The rows of a group lie close to one hidden flat surface of 10 dimensions, which passes through zero. Surfaces can cross.
Some rows, each with its group after it:
-.08 -.05 -.29 .04 -.03 .11 .10 .08 .28 -.02 -.06 .19 .11 .06 .12 -.02
 .03 -.13 .08 .01 .02 -.09 -> Z_100
-.16 -.07 -.03 -.03 .16 .09 .04 -.07 .01 .04 .01 .19 .01 .01 -.10 .04
 .11 .06 -.03 -.07 .00 .02 -> Z_178
-.18 .07 -.14 -.36 .19 -.09 .20 -.09 -.15 -.14 -.18 .10 .10 -.18 -.25
 .13 .20 .15 .12 -.03 -.22 .13 -> Z_100
.34 -.28 .27 -.06 .23 -.06 -.04 -.09 -.17 .00 .05 .03 -.26 .15 -.01 -.12
 .20 .04 -.26 .26 -.02 -.26 -> Z_806
.13 .03 -.09 .00 -.32 -.10 .33 .11 -.04 .08 -.02 -.26 .03 -.11 .18 .09
 .00 -.23 .07 .30 -.15 -.01 -> Z_196
-.17 .10 -.04 .17 -.31 .14 -.14 -.03 -.06 .07 .03 -.34 -.03 -.22 -.07
 .19 -.11 -.14 .05 -.17 -.05 .00 -> Z_178
-.03 .05 -.28 -.02 -.14 .01 .40 -.05 .04 .06 -.01 -.12 .19 -.06 .14 .16
 -.03 -.27 -.01 .17 -.07 -.03 -> Z_178
.06 -.08 -.09 .03 .06 .07 .13 -.03 .22 .02 -.07 .21 -.04 .14 .00 -.03
 .02 -.08 -.14 -.08 .13 -.11 -> Z_100
.20 .04 -.05 .03 -.10 -.02 -.05 -.21 .14 -.16 .03 -.14 .03 .11 .13 .10
 -.06 .10 -.03 -.17 .33 .16 -> Z_178
-.13 .02 .26 -.08 -.16 .07 .08 .07 .03 .12 .03 -.13 -.13 -.24 -.12 -.13
 -.01 .00 .06 -.06 -.12 .16 -> Z_806
-.05 .08 .44 .07 .07 -.13 -.03 .00 -.34 .09 .11 -.19 -.11 -.03 -.06 .01
 -.14 .23 .03 -.01 -.11 .22 -> Z_806
.03 .07 .08 .11 .23 .00 -.05 .24 .12 .01 -.02 -.09 .04 -.08 .19 .05 -.20
 .20 .18 -.18 .02 -.05 -> Z_196
.07 .28 -.43 -.17 -.08 .03 .22 -.03 .46 -.23 -.21 .01 -.02 -.09 -.10 .27
 -.02 -.08 .06 -.43 .19 .10 -> Z_100
-.22 -.04 -.04 .15 -.03 .13 -.02 -.20 -.25 .07 .16 -.10 .00 -.19 -.29
 .30 .25 -.06 -.14 -.15 -.07 -.03 -> Z_178
.06 -.21 -.13 .13 -.21 .13 .18 .00 .21 -.14 .18 .02 .00 .13 .21 .11 .13
 .08 .04 .24 .12 .16 -> Z_806
-.27 -.07 -.07 .19 -.05 .13 -.07 -.28 -.11 .01 .19 .03 .06 .03 -.10 .15
 .12 -.01 -.03 -.08 .04 .14 -> Z_806
.02 .23 .04 .08 -.18 -.05 .04 .02 -.03 .16 .04 -.21 .00 -.10 -.08 .03
 -.09 -.16 .00 -.09 .01 .08 -> Z_178
-.16 -.02 -.05 -.03 .03 .06 .00 -.19 .04 .00 -.05 .03 .11 .00 .04 -.12
 -.17 .04 .10 -.03 .08 .12 -> Z_178
.12 -.19 .27 -.05 .13 .02 -.16 .04 .13 -.05 .04 .13 -.03 .32 .20 -.36
 -.26 .15 -.04 .07 .17 -.03 -> Z_100
.18 .36 .05 .00 -.04 -.20 -.02 .19 .04 .10 -.10 .00 .12 .15 -.09 -.23
 -.28 -.25 -.15 .01 .00 -.04 -> Z_196
.06 -.34 .26 -.16 .09 .00 .15 .06 .01 -.12 -.18 .09 -.20 .16 .23 -.19
 -.34 .29 .11 .03 -.07 -.05 -> Z_196
.11 -.04 .01 -.05 .07 -.02 .00 -.01 .03 -.06 -.02 .14 -.01 .08 .01 -.02
 .10 .07 -.02 .06 .03 .02 -> Z_178
-.08 -.10 .02 .31 -.22 .10 -.24 .03 .04 .04 -.07 -.28 .07 -.09 .26 -.12
 -.53 -.03 .16 .00 .02 -.09 -> Z_196
.04 -.03 -.16 .12 -.14 .17 .14 .20 .37 .12 -.03 .01 -.04 -.06 .16 -.08
 .06 -.11 .08 .10 .03 -.04 -> Z_806
-.02 .07 .18 -.13 -.13 -.11 -.01 -.16 -.14 .05 -.08 -.10 -.09 -.07 -.12
 -.14 -.12 -.16 -.06 .00 -.04 .04 -> Z_178
.12 .04 .01 -.44 -.12 -.16 .27 -.18 .04 .02 -.20 .23 -.18 .07 -.26 -.19
 .21 -.33 -.23 .04 -.08 -.06 -> Z_178
.00 -.11 .20 -.22 .12 -.06 .11 .15 -.07 -.10 -.07 -.04 -.04 -.02 .06 .00
 -.16 .27 .14 .00 -.18 .03 -> Z_178
-.14 .03 .01 -.05 -.20 -.05 -.26 -.05 -.28 -.03 .07 -.18 .25 -.13 -.03
 -.09 .03 -.10 .16 .36 -.17 .15 -> Z_100
.20 -.35 .03 .02 -.16 .05 .06 -.18 .06 -.13 -.02 .09 -.24 .23 .16 -.07
 -.03 .07 -.07 .12 .09 -.06 -> Z_196
.14 .01 .14 -.26 .08 -.09 .03 .05 -.07 -.07 -.14 -.06 -.09 -.03 -.04
 -.02 .01 .05 -.04 -.05 -.06 -.16 -> Z_806
-.04 -.09 -.20 -.12 .07 .09 .38 .05 .22 .09 -.17 .23 -.05 .00 .07 .08
 .01 -.12 -.08 -.06 -.08 -.21 -> Z_196
-.17 .31 -.13 -.06 .08 -.09 -.15 .10 .06 -.06 .00 .15 .35 .12 .00 -.10
 -.15 .15 .21 .04 -.02 .33 -> Z_806
.00 -.19 .11 -.24 -.04 -.07 .03 -.08 -.10 -.20 -.05 .06 .08 .06 .10 -.15
 -.11 .13 .11 .24 -.06 .04 -> Z_196
.07 -.18 -.02 .16 .41 .01 .03 -.11 -.13 .02 .07 .04 -.21 -.02 -.09 .27
 .27 .26 -.06 -.07 -.04 -.11 -> Z_100
-.05 .12 -.24 .09 .09 -.06 .02 -.01 .00 -.08 -.06 .08 .21 .13 .11 .06
 -.14 .01 .08 -.02 .03 .01 -> Z_806
-.09 -.01 -.13 -.22 .04 -.01 .12 -.06 -.02 -.07 -.17 .12 .08 .00 -.07
 -.05 .03 -.11 -.04 .05 -.09 -.12 -> Z_806
.21 -.33 -.06 -.07 -.05 -.04 .18 -.01 .03 -.16 .03 .17 -.06 .18 .30 -.09
 .28 .14 .07 .50 .00 .08 -> Z_196
-.01 -.26 -.27 -.23 -.35 .05 .46 -.03 .06 -.03 -.26 .02 .11 -.13 .15 .01
 .01 -.33 .04 .27 -.19 -.26 -> Z_178
.02 -.12 .01 .03 .38 -.01 -.35 -.11 -.27 -.09 -.01 .02 .30 .13 -.02 -.11
 -.08 .07 -.20 .22 .08 -.28 -> Z_196
.11 .31 -.22 .03 .12 -.10 -.40 .20 .21 -.34 .14 .08 .19 .11 -.01 .15 .25
 .28 .18 -.09 .21 .28 -> Z_100
.07 -.34 .02 .09 -.19 .09 .10 -.16 -.13 .03 .06 -.11 -.10 .02 .09 .04
 .05 -.12 -.15 .17 .03 -.22 -> Z_100
-.19 -.14 -.08 -.03 -.08 .16 .41 .13 .26 .17 -.14 .04 -.02 -.22 .12 .03
 -.06 -.08 .16 -.03 -.19 -.09 -> Z_806
.28 .01 .21 .19 .24 -.12 .02 .13 -.08 .10 .11 -.04 -.27 .08 .02 .09 .08
 .20 -.11 .01 .02 -.07 -> Z_100
.15 -.30 .08 .28 -.27 .10 -.04 -.13 .10 -.04 .13 -.02 -.37 .17 .18 -.06
 -.08 .07 -.02 .02 .17 .03 -> Z_196
-.21 -.16 .04 .10 .08 .15 .05 .06 .03 .10 -.05 -.05 -.02 -.19 .13 -.05
 -.19 .14 .18 -.10 -.11 -.10 -> Z_806
.22 -.02 .11 .18 -.10 -.04 -.02 .01 .00 .02 .06 -.34 -.17 .00 .11 .14
 -.18 .04 .01 -.07 .11 -.07 -> Z_100
-.07 -.12 .00 -.19 .04 .02 .14 .24 .13 -.17 -.09 .03 .06 -.09 .14 .15
 -.03 .19 .26 -.13 -.14 -.01 -> Z_100
-.13 -.21 -.01 .33 .12 .09 -.36 -.16 -.23 .16 .13 -.03 .13 -.04 .04 -.19
 -.09 -.08 -.03 .24 .06 -.16 -> Z_196

New rows, each followed by its group:
-.37 -.11 -.01 .18 .10 .18 -.22 -.02 .09 .30 .05 .24 .01 -.20 -.22 -.30
 .18 -.17 -.03 .00 -.06 -.08 -> Z_806
.00 -.19 .00 .07 .19 .11 -.03 -.38 .11 .19 -.11 .22 -.13 .17 -.15 -.27
 -.20 -.11 -.29 -.10 .27 -.06 -> Z_100
.10 -.13 .11 .01 -.02 .02 .01 -.10 -.12 .02 .09 .02 -.11 .04 -.08 -.07
 .16 -.02 -.17 .20 .01 -.01 -> Z_806
.29 -.10 -.32 .10 -.23 .17 -.21 -.18 .22 -.15 .05 -.04 -.17 .07 -.08 .13
 .35 -.34 -.32 -.04 .33 -.26 -> Z_806
.25 -.09 .26 .02 -.06 .01 -.10 .06 .14 -.07 .08 .02 -.13 .24 .18 -.06
 -.15 .08 -.15 -.17 .19 -.02 -> Z_100
.31 -.12 .15 .14 .10 .01 -.04 .26 .22 -.05 .03 -.02 -.16 .06 .21 -.09
 .04 .20 .04 .17 .12 -.04 -> Z_806
.15 .11 -.10 .06 .02 -.06 .04 -.09 -.04 -.05 -.07 -.14 -.17 -.04 -.09
 .25 .07 -.01 -.05 -.13 .08 .06 -> Z_100
-.12 -.23 -.06 -.06 .02 .15 .02 .03 .07 -.11 -.06 .07 -.05 -.07 .05 .10
 -.01 .09 .12 -.02 -.11 -.12 -> Z_178
-.41 -.11 -.16 -.27 .10 -.01 .26 -.31 -.32 -.09 -.18 .14 .22 -.02 -.12
 .14 -.18 -.01 .07 -.11 -.24 -.07 -> Z_806
-.09 .07 .08 .04 -.02 .00 -.27 -.04 .03 .23 -.08 .19 -.10 -.01 -.16 -.38
 -.03 -.15 .01 -.02 .01 -.04 -> Z_178
-.15 -.03 -.30 -.01 -.47 .11 -.05 -.11 .02 -.10 .03 -.20 .17 -.15 .04
 .16 .04 -.31 .10 .10 -.02 .02 -> Z_100
.07 .22 -.29 .25 .00 .05 .17 .24 .26 -.14 .16 -.27 .28 -.04 .27 .49 -.08
 .15 .19 -.19 .09 .16 -> Z_178
-.04 .24 -.01 .22 .07 -.15 -.20 .05 -.19 .10 .01 -.23 .12 -.04 .04 .05
 -.30 .02 .04 -.18 -.02 -.03 -> Z_806
-.18 .03 .00 .03 -.05 -.06 .06 .19 -.18 .15 .05 .02 .16 -.12 .07 -.11
 .10 -.16 .08 .28 -.25 -.07 -> Z_100
.07 -.05 -.03 .12 -.35 .11 -.08 -.15 -.01 -.06 .09 -.22 -.05 .05 .02 .10
 .01 -.22 -.14 -.06 .15 -.03 -> Z_100
-.16 .09 .18 -.42 -.19 .00 .04 .00 -.02 .07 -.18 -.09 -.08 -.29 -.31
 -.11 .02 -.22 -.08 -.12 -.19 -.03 -> Z_806
-.04 .20 -.10 .12 -.27 .09 .01 .05 .19 .14 -.08 -.17 -.06 -.10 -.07 .15
 -.20 -.21 -.03 -.36 .05 -.03 -> Z_196
-.16 .00 -.14 -.15 .31 .10 .08 .13 .27 -.10 -.14 .04 .10 -.12 .00 .21
 -.13 .16 .09 -.49 -.01 -.15 -> Z_196
.21 -.08 -.24 .18 .04 .00 .07 .17 .13 -.12 .12 .01 -.08 .07 .22 .32 .28
 .08 .01 .07 .06 -.19 -> Z_100
.16 .12 .38 -.02 -.36 .02 -.04 .45 .29 .05 .22 -.11 -.14 .21 .22 .03
 -.16 -.01 .00 -.34 .08 -.07 -> Z_100
.15 .01 .03 -.02 .03 -.11 .29 .07 -.02 .09 .17 .18 -.18 .01 -.01 .09 .49
 .06 -.04 .17 -.06 .10 -> Z_196
-.12 -.33 .03 -.11 -.13 .13 -.05 -.17 -.10 -.06 -.17 -.18 -.06 -.26 -.01
 -.01 -.11 -.15 -.01 -.03 -.08 -.35 -> Z_806
-.26 .16 -.06 -.28 .12 -.10 -.13 .09 -.10 -.18 -.05 .14 .22 -.10 -.12
 .03 .20 .15 .25 .05 -.16 .20 -> Z_100
-.41 .14 -.04 -.23 -.09 .15 -.10 -.08 .06 -.07 .09 .24 .02 -.12 -.39 .14
 .35 -.08 -.05 -.47 -.03 .13 -> Z_100
.00 -.05 .12 .00 -.06 -.03 -.03 .03 -.21 .01 .03 -.06 -.07 -.06 -.10 .02
 .13 -.05 -.08 .15 -.14 -.09 -> Z_178
.08 .15 -.26 .11 -.13 -.12 -.01 -.07 -.12 -.10 -.03 -.26 .14 -.13 -.03
 .16 .01 -.09 .12 .27 -.01 .05 -> Z_100
-.11 .12 .12 -.08 .14 -.04 -.16 -.02 -.17 .02 -.01 -.12 .06 -.09 -.15
 -.02 -.06 .04 .00 -.08 -.05 .05 -> Z_196
-.14 .00 -.05 .32 .10 .11 -.01 .04 -.01 .25 .15 -.20 -.04 -.26 -.02 .29
 .11 .03 .03 -.23 -.01 -.10 -> Z_196
-.09 .16 -.11 .03 .15 -.10 .17 -.16 -.27 .17 .04 .18 .08 .15 -.22 .09
 .16 -.16 -.22 .00 -.11 -.01 -> Z_806
.11 .11 -.10 -.20 .01 -.14 .33 .04 -.02 -.08 -.18 -.15 .01 -.13 -.03 .14
 -.03 -.03 .12 .10 -.12 .06 -> Z_100
.23 -.09 -.10 .02 .01 .07 .14 .09 .32 -.06 .01 .11 -.21 .05 .07 .09 .21
 -.03 -.12 -.07 .12 -.17 -> Z_806
-.02 -.18 -.03 .19 .27 .05 -.01 .22 .06 -.01 .08 .04 .10 -.03 .31 .02
 .02 .30 .26 .21 -.04 -.05 -> Z_196
-.18 -.01 -.12 .08 .28 .06 -.24 -.01 -.01 .07 .01 .18 .23 .01 -.08 -.14
 -.03 .02 .00 .01 -.01 -.10 -> Z_196
.12 .15 -.01 .03 .01 -.07 .15 .01 -.02 .07 -.09 -.14 -.05 -.03 -.02 .07
 -.04 -.06 -.02 -.06 .00 .00 -> Z_100
.00 .03 .07 .03 -.02 -.01 -.15 -.05 -.16 -.12 .08 -.12 -.01 -.05 -.07
 .16 .11 .13 .02 -.03 .01 .06 -> Z_100
.01 .06 .17 -.17 .01 -.09 -.05 -.15 -.10 -.04 -.24 -.14 .10 -.02 -.02
 -.38 -.48 .03 .08 .19 .03 .25 -> Z_100
-.10 .23 -.14 .02 .16 -.03 -.27 -.11 .00 .05 .06 .30 .13 .16 -.29 -.23
 .21 -.08 -.15 .02 .13 .19 -> Z_100
-.09 -.15 .06 -.04 .07 .12 -.06 .22 .19 -.06 .05 .17 .07 .11 .19 -.07
 -.13 .16 .15 -.07 .02 -.03 -> Z_100
.05 .01 -.14 .23 .08 -.10 .06 -.13 -.30 .04 .07 -.08 .12 .10 .06 .19
 -.12 -.05 -.08 -.04 -.02 -.12 -> Z_806
-.11 -.16 -.20 -.04 -.16 .12 -.25 -.33 .00 -.23 -.02 .05 .20 .08 .01
 -.12 -.01 -.02 .03 .16 .19 .11 -> Z_100
.05 .18 -.12 -.09 .10 -.09 .19 .12 .05 .12 .00 .03 .07 -.04 -.03 .10 .23
 -.11 -.02 .05 -.10 -.04 -> Z_196
.31 .22 -.28 .19 .08 -.18 .30 .19 .05 .12 -.06 -.09 .02 -.03 .11 .15 .07
 -.13 -.04 .25 -.11 -.10 -> Z_100
-.12 -.08 .17 -.05 -.10 .08 .17 -.08 -.05 .12 -.11 -.08 -.05 -.07 -.03
 -.10 -.22 -.10 -.08 -.09 -.06 -.07 -> Z_100
-.05 -.12 -.04 -.27 .17 .09 .13 -.24 .21 -.24 -.30 .02 -.07 -.02 .01 .02
 -.37 .23 .10 -.29 .11 .10 -> Z_100
-.12 -.14 .13 -.11 .12 .03 .01 -.06 -.06 .03 -.07 .06 -.08 -.09 -.16
 -.04 .06 -.02 -.06 -.06 -.11 -.10 -> Z_806
.03 -.09 -.08 .02 .00 .02 .04 -.01 -.04 -.06 -.07 -.10 .08 -.07 .13 .01
 -.14 .07 .15 .18 -.04 -.06 -> Z_100
-.17 .36 .04 .02 .05 .00 -.29 .07 .14 -.14 .07 -.02 .08 .03 -.13 .14
 -.13 .24 .16 -.48 .15 .33 -> Z_806
-.11 .00 .01 .05 -.10 -.02 -.14 .14 -.09 .00 .13 -.05 .09 -.11 .01 .05
 .16 -.02 .10 .08 -.12 -.04 -> Z_100
.10 .11 -.13 -.13 -.11 -.08 .10 -.02 .09 -.01 -.17 -.08 .17 .03 .10 -.17
 -.22 -.15 .05 .19 .00 .08 -> Z_100
-.05 -.39 -.12 .19 -.17 .11 .04 -.19 .01 .01 -.02 .16 -.01 .08 .23 -.20
 -.03 -.07 .09 .42 .06 -.05 -> Z_196
.15 -.09 -.07 -.05 .03 -.03 -.20 .09 .11 -.22 -.04 .00 .05 .07 .16 -.08
 -.09 .09 .09 .11 .10 -.06 -> Z_806
-.08 .05 -.05 -.17 .20 -.07 -.02 .02 -.06 -.08 -.06 .06 .21 .00 -.07 .00
 .04 .05 -.01 .02 -.04 -.03 -> Z_196
-.12 -.06 -.11 -.07 .09 -.02 -.20 -.10 -.23 -.02 -.09 .00 .18 -.02 -.02
 -.11 -.11 -.12 .03 .14 -.06 -.17 -> Z_806
.06 .13 -.07 -.07 .13 -.09 -.04 -.01 -.17 -.04 .10 -.02 .16 -.04 -.06
 .07 .26 -.04 -.10 .16 -.01 .00 -> Z_196
.02 .21 -.14 -.18 -.21 -.16 .00 -.13 -.15 -.08 -.08 -.14 .21 -.02 -.14
 .01 .07 -.22 .02 .21 -.07 .14 -> Z_100
-.06 -.08 .13 .21 -.08 .06 -.18 -.17 -.13 .15 .22 .15 -.20 .11 -.11 -.16
 .21 -.03 -.11 .15 .08 .17 -> Z_196
-.08 .07 -.06 .02 .35 .04 -.30 .13 .18 .08 .07 .60 .16 .33 -.10 -.36 .18
 .09 -.10 .00 .18 .06 -> Z_100
.00 .06 -.08 .11 .04 -.02 .08 -.01 -.07 .19 .08 .02 .13 .03 .07 -.11
 -.06 -.14 -.04 .21 -.03 -.03 -> Z_178
-.24 -.01 -.01 .36 .19 .02 -.15 .17 -.12 .09 .08 -.13 .07 -.24 .11 .04
 -.07 .23 .31 .00 -.15 .03 -> Z_100
-.33 .18 -.18 -.12 .26 -.05 -.06 .02 -.05 .12 -.23 .28 .26 -.11 -.15
 -.12 -.12 -.18 .04 -.18 -.17 -.22 -> Z_806
-.26 -.19 .09 -.16 .05 .11 .12 .07 .03 -.05 -.05 .04 .04 -.10 .07 .00
 -.08 .08 .16 -.05 -.19 -.04 -> Z_100
-.19 -.02 -.06 .24 .19 .10 -.20 .00 .05 .16 .14 .27 .03 .03 -.10 -.09
 .21 .02 -.06 -.08 .04 -.03 -> Z_100
.06 .31 -.09 -.17 .07 -.13 .43 .36 .26 .08 .08 .03 -.11 -.18 .06 .27 .28
 .08 .20 -.21 -.15 .19 -> Z_196
.22 -.09 .19 .08 .23 -.10 -.14 .35 .05 -.02 -.05 -.09 -.06 .01 .31 -.16
 -.22 .21 .17 .15 .00 -.17 -> Z_806
